The same things were measured in two ways. Each way mixes the same 6 hidden numbers, adds some noise and spreads widely along 4 directions of its own, which tell nothing about the thing.
In the rows, zero is written as 128.
Some things both ways: the first way, then the second way.
[127 181 101 133 157 133 112 143 123 161  82]
[148  94 168 167 139 118 141 125 148 110 108  91 109 152 144]

[142 160 107 120 186 148 101 154 176 172 167]
[164 139 178  98 129 141 155 159 141 150 123 132 156 136 122]

[ 99 154  94 130 129 119 158 160 137 156 132]
[165 103 116 112 115 115 158 131 134 155 105 111 166 154 162]

[101 167  96 141 142 122 128 161 151 150 100]
[125  84 147 144 140 132 143 136 111 116 104  81 110 160 152]

[169 142 108 238 199 133 120 108 181 106 160]
[128  83 143  81 103 133 181  93 162 139  91 183 110 126 109]

[136 192  57 163 202 144  99 151 130 174 102]
[150  92 168 118 141 109 160  93 147 134  81 121 144 176 125]

[111  99 141  71 105  98 157 169 132 166 145]
[176 100 141 195 127 104 119 121 129 153 145  87 142 119 167]

[136 118 113  83 138 131 138 168 153 149 107]
[169 148 152 148 133  82 119 112 137 120 131 122 128 178 137]

[130 149 163 164 133 117 116 156 186 134 109]
[155  90 141 144 144 137 150 151 125 106 107 105  89 131 141]

[101 189  70 116 165 138  80 152 130 190 129]
[150 116 170 136 124 122 153 156 151 141 112  82 160 163 161]

[114 163  81 125 149 121 148 160 109 174 102]
[147  80 155 161 145 112 140 108 129 143 111  89 132 148 154]

[ 62 203  74 153 168 123 106  98 118 157 105]
[111  71  98 115 106 118 185 118 145 132  63  82 159 169 162]

[126  78 156 142 122 106 124 126 141  91 142]
[126 122 115 156 110  88 136 150 151 134 147 124  70 117 155]

[117 160 114  99 163 131 105  71 123 138 102]
[110 146 145 155 101 103 156 147 167 110 124 106 113 131 131]

[ 90 118 113 109 104 130 133 145 168  84 102]
[143 130 128 151 120 110 142 152 132 125 130  94 134 139 150]

[128 146 127 165 164 128 103 145 157 138 124]
[144 111 142 129 138 110 157 146 151 135 115 121 110 140 142]

[131 163 172 151 112 107 134  58 145 118  82]
[119 155 109 158  94  92 150 151 168 107 137 118  92 121 141]

[144  75 114 146 167 139  95 160 162  64 120]
[124 101 146 132 126 112 155 127 155  98 107 145  48 144 130]

[ 59 210  58 148 165 129 106 110 158 162  80]
[ 92  99 132 136 129 118 169 156 137 124  89  50 153 174 158]

[105 130 120  72 131 134 139 136 154 123  84]
[141 124 130 150 122 107 136 115 128  94 106 102 117 170 135]

Other things, the second way, with their names:
q_341: [197 142 145 156 145  82 140 131 163 143 131 123 144 135 135]
q_993: [117 152 145 110  90 103 178 108 184  96  89 156 128 155  99]
q_834: [181 138 165 160 135  73 126 116 161 147 140 132 128 155 146]
q_395: [129  54  94 128 157  62 143  89 123 170 103 115 100 173 172]
q_432: [127 103 157 170 134 105 146 124 156  86 103 104  73 152 137]
q_80: [149  97 138 144 122 112 144 108 153 115 121 164  61 108 122]
q_949: [143 168 179 147 115 119 146 158 166  82 127 130  90 131 105]
q_476: [160 105 175 127 146 112 158 118 164 134 101 138 115 155 125]
q_56: [170 130 150 155 140 103 114 121 113 131 145 120 118 141 133]
q_165: [139 104 134 141 116 128 159 134 140 122 103  98 145 130 138]
q_146: [118 132 127 146 121  80 140 120 138 114 111  88 126 188 151]
q_661: [149 125 148 199 150 109 108 155 108 114 161  85  84 112 141]
q_936: [163  51 113 126 161 118 120  84  72 174 128 122 128 128 140]
q_620: [158  50 116 102 137 145 161 110 118 128  99 160  71 110 124]
q_381: [144  53 128  78 127 135 165  90 109 159  76 126 166 171 146]
q_731: [156  63 141 168 130 112 155 131 162 129  99 100  95 138 178]
q_531: [161 111 187 125 128 135 150 110 145 113  97 130 129 156 114]
q_536: [172 129 177 153 122 122 124 119 132 132 136 126 132 144 138]
q_700: [146 127 167 165 140  63 169  93 212 100  93 144  82 152 113]
q_489: [123 103  92 132 117  79 156 132 153 136 119 128  76 142 160]
q_835: [157 119 116 116 149  84 117 129 101 164 147 134 107 154 151]
q_55: [117  71 142 158 138 132 156 151 131 111  99  74  87 136 160]
q_800: [180 109 129 177 143  96 117 120 120 148 151 114 111 107 145]
q_981: [149 125 157 124 124 124 118 135 112 137 148 137 103 137 132]
q_571: [131 140 173 143 118 117 168 143 170 113  99  97 150 160 134]
q_954: [173  62 113 143 123 124 141 100 121 146 123 146  92 102 146]
q_177: [112 113 125 171 100 104 126 166 138 121 154 110  48 124 179]
q_668: [130 120 142 176 119  97 126 139 139 110 140 102  77 144 159]
q_26: [146 126 152 155 108 129 150 177 163 121 142 121  80 106 152]
q_428: [149  86 125 138 147  74 172 102 181 141  84 124 118 157 143]
q_223: [145 127 123 138 126  99 150 134 144 130 118 110 133 144 141]
q_585: [148  86 100 124 133  94 136  90 110 150 112 133 124 152 145]
q_763: [161 101 196 149 120 144 145 130 151 117 114 128 104 136 138]
q_793: [157  92 141 118 148 129 142 131 113 113 101 112 109 168 137]
q_674: [ 97  89 112 161 119  76 148 117 147 155 120  87 117 147 170]
q_286: [157  95 137 178 152  93 143  99 140 140 114  99 134 124 132]

Some of these things the first way, each followed by its name:
[107 180 111 170 180  95  91  78  61 190 125] -> q_674
[119  89 153 139  95  98 130 129 128  99 133] -> q_177
[150 129 147  61 163 151 116 118 167 130  93] -> q_949
[119 178  98 237 157  78 147 134  62 176  97] -> q_395
[135 106 175 124 105 109 126 147 118 115 124] -> q_800
[102 177 126 147 141 127 110 107 165 133 109] -> q_165
[129 146 131 163 148 128 112 175 180 143 114] -> q_793
[123 102 133 181 134 106 138 177 134 112 161] -> q_936
[134 126 154 139 130 108 120 124 145 153 113] -> q_668
[127 105 166 166 148  79 168 125 147 156 132] -> q_489
[101 164  91 113 149 130 108 115 120 157  84] -> q_146
[158 192  89 160 145 140 129 150 136 144  95] -> q_763
[119 135 127 128 136  87 193 182 131 206 111] -> q_731
[150 128 119 128 150 147  61 138 120 106 152] -> q_981
[130 118 149 170 151 104 103 130 132 139 152] -> q_585
[144  25 181 126 119  94 188 191 180 113 184] -> q_954
[115  91 156  70  88 124 157 158 147  97  80] -> q_661
[107 194  55 113 176 160  76 117 148 142  93] -> q_571
